The first 8 rows are patterns. Each new row is the sum of 3 different patterns, raised or lowered, with some noise. Before adding, each is slid sideways (what falls off one end comes back at the other) and multiplied by a number that may be negative. Names go in the order of the patterns.
Known rows, each followed by the names of its patterns:
[ -5  -2   3  -7  -4   0   2  -4  -8   4 -17  -1   0  -9  -4   8   0   4
   0   4   7  -5  -2   3  -2   5   0   2   0   1   1  17  -1  -3   1] : Dud
[  4   2   1  -4   4  -1   1   2  -5   7   4   9  16  10   8   2  -2   1
 -15   6  -8   5   2   1  -1   0 -10 -17  -4   1  -7  -1 -17  -3   2] : sikiz
[ -3   5   7  -1  -1  17   6  -3   7   0   0  -3  -1   8  -3   0   2   3
   3  -5   8  -1  -2   1  -5 -11   0   0   5  15   0   0  -5  -4   1] : Zedi
[  0   1   4   6   3   0   2   8   1  -1  -5  -9  -3  -4   0   6  -4   0
  17   1   6  -3  -8  -7  17   7   2  -5   5  10 -17  11  -2  -1  -2] : zus
[ -4   2  12   4   6  -2  -3   0  -9   4  -3   6   4  -9  11  -9   0  -3
   0  -2  -3   2   2   3  -4   7  -3  -6   9   2   0 -12   4   4  -2] : natek
[  2   3  -2   3  -2  -3  -1  10  -3  -5  -6  -3 -16 -12 -10  -2   1  -1
  -3  13  -1   0  16  12  -7   4   1  12 -16   4   0  10  14   1 -14] : biz
[  2   6  17  -2   7   4  -2   7   3   1   1   2  -2 -13   1 -15 -13   2
  10   3   3   1   0   3  -2   1   7   6  -1  -6   8   9 -13   1   1] : laduz
[ -2   0   2   3 -10 -16   5  -9   0  17  -3   4  -5   3   8  -2   2 -15
  -6   0  -3  15  -2   1  -4 -11   9  -6   2   2   4  -1   4 -17  -7] : Zeva

New rows, each followed by the names of its patterns:
[ -8   4   0   4   4   2 -13 -14  10  -7   3   4   7  -1   1  -8  -5  -2
  -3  -3   2 -13 -14   7 -10   3  29  -2   8  -8  -7   4   7   9 -10] : Zedi zus Zeva
[-13 -17  14  10 -10   9 -13 -15  -9 -11  -4   4   6  -1   8   1  16  -1
   5   3   5   7  13 -12  14   0   1  18  14  -8   8   1  -7 -10 -10] : natek biz laduz
[  7  -1 -13 -10   2 -19  14 -16  11  -1  -2 -13 -21 -13   5 -14  -6  -5
  -4 -11  -8   5 -13  -1   2  -8  -9  11   7  10   8   1  -1  -1 -10] : sikiz Zedi biz
[  6   1   0  -3  -7  11   8  -1   1  -2 -11   3  -8 -10  -5  -7   1   1
   2  -5   0  10   3  11   8   7 -13   3   0   5   1   0   2  -3  -5] : Dud zus laduz
[-11 -10 -10 -13 -18 -34 -19 -44 -37 -13  -5 -10 -16 -20   0 -14 -14 -19
 -19 -31   0 -14  -8  -8 -22  -8 -27  -1 -13  -4 -17  -2 -15  -1  -4] : Dud zus laduz
[-11   5 -10  -2  -6   9  -5  -1 -16   2  -3  -7  -8 -11  -9  10   0 -16
 -10 -14  -5  -7 -17 -12  -7  -7  -6 -16  -5 -21 -10   8   2  -9  -8] : Dud zus biz
[ -7 -10   6  -7  -2 -14  11   0   2  -7 -14  11  14  -5   2  11  -5  -3
   1   2 -13   3  -1   4   6  11  11   1   0 -11  -4  -7 -20  -3   7] : Dud Zedi biz
[-13  -7   2   0   8   9   1  13  14  -8  12  13  -4   5   6   7 -17   0
   3   6  -5   5 -21  -2   5  -8   3  11  -5   7  11   3   5  -7   2] : Dud Zedi biz
[-12  -9  -5 -22 -17 -24 -33 -11 -20  -1 -15   1   3  -4  22   6 -20  -3
 -35   7 -34  -1  -2  -8   7 -11 -36 -27 -10 -16  -3  -9 -27 -14  -2] : sikiz biz Zeva
[  7  21  17  15  -1   3   5  20  19 -10  33   9  -3  10   2  -1   7  -5
   7  12  11  13  11   5  -7  10  27   8  30  13  14  -2  -2   0   6] : natek laduz Zeva
[ -9   3 -10   0  13   0   0  -4   6   6   4  10 -11 -11  -1  -9  13   2
   6  -2  -4  13  -8  -4   6   9 -13   9 -10  -9   4   4  -1   4 -13] : Dud Zedi Zeva
[  2  -3 -11   0  10  -1   3  -8 -10   5  -6   3  -2  -7  -2  13  11   2
  -2   6  14 -17  11  -2   7  -9   4  -2  12  14   4 -10   2  13  -2] : Zedi zus biz
[-13 -22   6   2  -6 -10   1   2 -22   0  -8  -9  -4   5 -23 -10 -12  -9
  11  -5 -10   7 -11 -11  -3   0 -29 -14  -4   9 -23   2 -17   1   9] : Dud biz laduz
[ -2   0 -11  -5  -5   5   1  13  -8 -21  15 -16   3  14  -1   2  -5   6
  19   1  -2  -4 -11  -6   9  10  -2  -9   1  -9   0  -6  -7  12   8] : Dud natek Zeva
[  7  11 -19  12 -23  -5   1 -15  -1  22   8   5   0   4   3   1   9   2
   0   7 -11  -3  -6   5   9   8  -3  -4  16  -3 -11   1 -24  -1   1] : Dud natek Zeva
[-37 -16  -3  -6  -7 -20   9 -13  14  -5 -20  -3  -5  -7 -11  -1   4 -14
   3  -5 -15  -5  -2  -1  11  15   7   0 -10  -9   3  13 -16   3  -5] : Zedi biz Zeva
[ -2  -2  -2  13  -1  -4  -1 -11 -15   1  13  -4   3   4  -6  17   7  -1
   0  -5   7 -12  18  -3 -12  11   6  -7  -1  -4  -5   6  -7   6   5] : Dud laduz Zeva
[  0   6 -12   8  -5  -6   3  15  -6 -10  -2  -5  10  12   1   9  -3  -2
 -12  -1 -18 -18   3   9  10   7 -12  -2  -1   0  -6   1  11  -8   1] : zus natek laduz
[12  5  5  6  2  3  0 -2  0  7 19  8  6  0 -9 -6 -2  6 16 12 18  0 16  6
 -2  7  0  5 18 27  8 10 16  6 20] : sikiz Zedi laduz
[  2   0 -21 -26   2 -12   5 -10  12  -1 -13  -9 -17  -4  -8  -9  -4  -9
  -3   1   3  -4 -12   0  -3   8  -2   7   2  -1   2  -2  -7   6   4] : Zedi natek biz
[  0  10  17   9   5   6   3   6   7  -2  19   3   2   1 -18  -3  -4   5
  -5  13   7 -23   3  -4   1  -6  -1   9   8  12   6  13   7 -27   6] : Dud laduz Zeva
[ 5  2  5 33 28  8 20 15 28 23 22  5 22 31 16 22 35 34 40 13 24  7 18  0
 20 11 -1  6 24 18  6 10 22 -4 18] : sikiz natek biz
[  2  -2 -21  -5  -4 -14  -3 -17  -5  -4   0   2 -13  -4 -11 -20  -5  11
  -5   4  -3   4  16  -5   8   0  -3  -5 -22   6  -4  -8  -2  -3  -2] : sikiz zus laduz
[  3 -15 -10  12 -11   1 -11  19  -4  -8   1 -20   5  27   1   2   9  -3
   7  -8   9 -10   5   7  11   3  20   4   0   1   1  -3  13 -25  -3] : Dud sikiz biz
[-17  -6   2   4 -23   6  -4 -32   9 -22 -16  -5 -16 -13  -4  -2  -7 -21
 -20 -19 -12 -11  -1  -7 -21   5 -10 -18 -12 -26 -14   4  -8   1 -12] : Dud Zedi Zeva
[-15 -15  12  -4   3  -7  -1  -4 -15  12 -13   4   6  -2  10  11   2 -11
  -7  -4   3  -5  -1   2 -14 -12 -11   9   3 -12  -9  20  -4  -8  -9] : zus natek laduz
[  5  -7   9 -14   4  13   1  11  -2  16 -10   3  -1  13  11  -1   1  -2
  -3  11  17 -13   1   0  -9   7  -2   3  -3 -10   8   0   3   5  -1] : sikiz zus Zeva
[ 17  16  -3  -8   4  -2   9   4  17 -16   2   7   1  11   4  -1   1   0
   1  -1  -5   5 -11   0   2   4   4   2  -5  22   6  -6  13   6   0] : zus biz Zeva
[ -8  -7  13 -13   3  -5 -11  -3  14   7  -7 -12 -12   3 -17   9  -1  -5
   0  -8  -7  -1  -1 -11  -7   1  -9  -1  -2  -7 -10 -11   1   0   3] : Zedi zus natek
[ -1  11   3   3   8   6  -8  -3  -8   2 -14  -1  -6   5  -1  -2   7   3
 -15 -13  -5   7 -17   3 -18  -3  11   3  -6  -4  -1   2  -4  -5   0] : sikiz natek biz
[ 5  6 -8 -8 -8 11 -9 -7  2  5  3 -4  5  7 -4  2  5 14 -2  5  7  1 12  8
 13 11 11  5 -6  4  5 -6 13  3  1] : Dud sikiz natek
[ 17   2   8   6   5   6   9  11  12 -10   8  11   9  15  16   4  18  14
   7  19  17  15   6  17   7  -3   6  -3  -8   2   7  13   5   3   4] : Dud biz laduz
[ -5  18  -4   1   1  -5   4  -3  -5  -2  -4  -3  -7  -4   2  -2   0  -8
   4  -6   3  -2 -14 -27  -3 -12  -3   1  -1  -8 -18   5  -6   0  18] : Zedi laduz Zeva
[ 3  3 15  7  1  7 12 24  2  7 13 11  7 -7 -1  5  1  8  8 19  9 25 -4 12
 19 -5 18  8 13  4 14 11 -3  9  0] : Zedi natek laduz
[-11 -15   4  -6  -2 -23  -5 -11 -10 -15   7  -6  14  -8 -11  12 -15  -1
   5   2  -8   5 -14  -3   1  12  22   7 -12 -16  -2 -11 -10   9  -8] : Dud biz Zeva
[ -8 -25   6 -20 -22 -23 -21 -21  10  -7  -9  -9 -13 -14  -5   1 -30  -1
  -9 -18  -6  -9   6 -12 -18 -14 -14   1 -22 -11 -10 -40 -25  -5 -14] : natek biz Zeva
[  6  -4   1  12   3 -19  22   1  -9   0   2   0  -2   3   6  -6  -1   7
   3  -1 -19  -3  -4  -8   2   0 -16   2  14   4  16  -2  -6 -15  19] : Dud Zedi zus
[-14 -10   9  -4   4  -8  -9 -29 -11 -13  -7  -1   5   2  18  -6   3  -2
   7 -12  12  10  -7  -4   4  -9   3  -8  20   1  -4 -17 -18  -3  16] : sikiz biz laduz
[ 12  -3   8 -16  -2   6  18  11 -18  10  -2  -5  -3  -2   1  19  11  -2
  -7   2 -19  12  11  -6   9   0  -8   1  -5   7   3 -11  -2   2  15] : Dud natek Zeva
[  1   6   8  -4  15   0   9   6   7  -2  10  10  15  21  12  12   7  14
  20   8   2   5  -1   7   9   6  -4  -2   7  14  -3   0   5 -10  -2] : Dud sikiz zus
[25 16 14 20 17 17 13 14 21  2 16 15 19 18 15 11 21 12 14 31 16 14 31 13
 26  6 20 10 28 28 20  5 13 22  3] : zus natek biz
[-21  -7 -20  -7  12  -2 -10  -1  -6  -1 -11  -6  -3  -7 -34   8  -1 -25
  -7   0 -15  -7 -17   9 -16  -5  -8 -20   4  -2  -3  -6  -7 -15 -11] : Dud Zedi biz
[ 1 13 15 12 20 10 14 13 11 19  9 18 15 17 12 11  8 15  0 12 15 14 19 18
  2 10 10 18  6  8 19 15  6 11 13] : Dud natek laduz
[  1   5 -10  -5  -5 -14  -6 -10   7  -2 -20  -3 -25 -21 -13  -6 -17 -11
  14 -16   1  -6   0  -3 -11  -4  -1   5  -5  -8   9 -15  10  10  -8] : sikiz Zedi zus
[  2   3  -9 -10  -8   4   3  12   1  29  -1  -4  23   7  -2  11   1  10
  -5   0  -2   4  19  -8  -8   2  -9   2   8   3  13   1  18   4  -2] : Dud biz Zeva
[ -2  -5  -1  -9  -8  12   6   3   5   2 -12  -1   3  -3   6  -9  -6 -13
  -5   7   0  -7   1  -5  15   5  -1   2 -21   6   1  12  25   0  12] : sikiz zus Zeva
[-13  17  -1   2  -2 -11  -2  -7   6 -10  -5 -13 -25 -15 -35 -26  -7   5
  -3  -8  10  -6  -1   6  11  -6   2  -1   2 -13   0 -15   5   8  -2] : natek biz laduz
[  8   2  -5  13 -13  -6  14   6  -2   5   4  16  -5  -7  -3  12  17  -1
 -19  17   2  -9   4   0   0   4  15  -5   1  -2  -2 -12  -5  -6   3] : zus biz laduz
[  7  11   0   9   6   7   2  -4  11   2 -11  11  -1 -14  -8   2  -1  20
  -4  11  -9   0   1 -18   8  13  -1  -3  14   5   2  10   2  -5   2] : Zedi zus biz
[-12 -10 -19 -25  -4 -18 -18 -13 -20 -17 -16 -21  -6 -17 -13 -15 -18 -16
 -28 -22 -22 -25  -6 -13 -17 -35 -21 -11  -1 -19 -32  -9 -30 -14 -11] : Zedi zus Zeva
[  7   6  -9  12   3   3  -2  13   5   0   7  -7  -2 -11  -5   8   2  -3
  -4  -1   0  -3   7  -4   2  13  -5 -10   2  -2  -7  21   3   3  -4] : Zedi zus laduz
[  7  -4  26  -2  40   8   2   3  -3   0   8  -9   3   3   0   5 -10   8
 -13  -8  -3 -10  -4  18   6  12  -1  12  10   5   6  -6   1  17  26] : Dud sikiz zus
[  4  11   5   3   3 -13   0  -9  -3   5  -2   1   8   1  -3  -9   0  12
  -5  -7 -11  -2  19   2   3   6   4   5   7  -2  -4   0   7   1  19] : Dud sikiz natek
[  4   5   6  -8  21  -5  -7  -3  -2   1   7  -2   5   0   1   4   1   4
 -11   6  11   5  12   4  11  15  -3   6   3   5   0   9   5 -10  -7] : natek biz Zeva
[ -4  -8 -13 -11 -15 -19  -5 -20 -13 -15  -7 -12 -22  -9 -27 -24 -24 -17
 -18 -16 -18 -16  -2 -19  -5 -21 -28 -21  -2  -9 -26 -13  -9 -13 -26] : Dud zus natek
[  7  11   0  -1   5 -12  29   9   3 -10   8  15 -18  13  -9   5  -5   8
  12  -2   5   9  15   2   9   4  10  -1 -12   3  -1  10  14  -2  12] : sikiz zus natek
[-13  -5   2 -22   7  -3  11  -7  -1   5 -12  -1   8  14   8  -8   3 -13
  -5 -20   9 -11  -8  -6   6  -9 -17 -19  11   7  -6  -7  -8 -23  13] : natek biz Zeva
[  0   3   3  12  12  -7   2   9   6   0   0   1  16  -6   4  -7   9  -2
  -6  -9  -9   1   5   3   3  -3   1   5  -8  -5  -6  -3 -16 -10  -6] : Dud sikiz biz
[-14  -5  -3   7  -7   6  -8 -17  -9  -1  10 -15 -15 -17   8  -7 -10  -2
 -14   0   0  -3   5   2  -4 -18 -10   5 -15  17  -8  -2  -8  -8   6] : zus natek Zeva
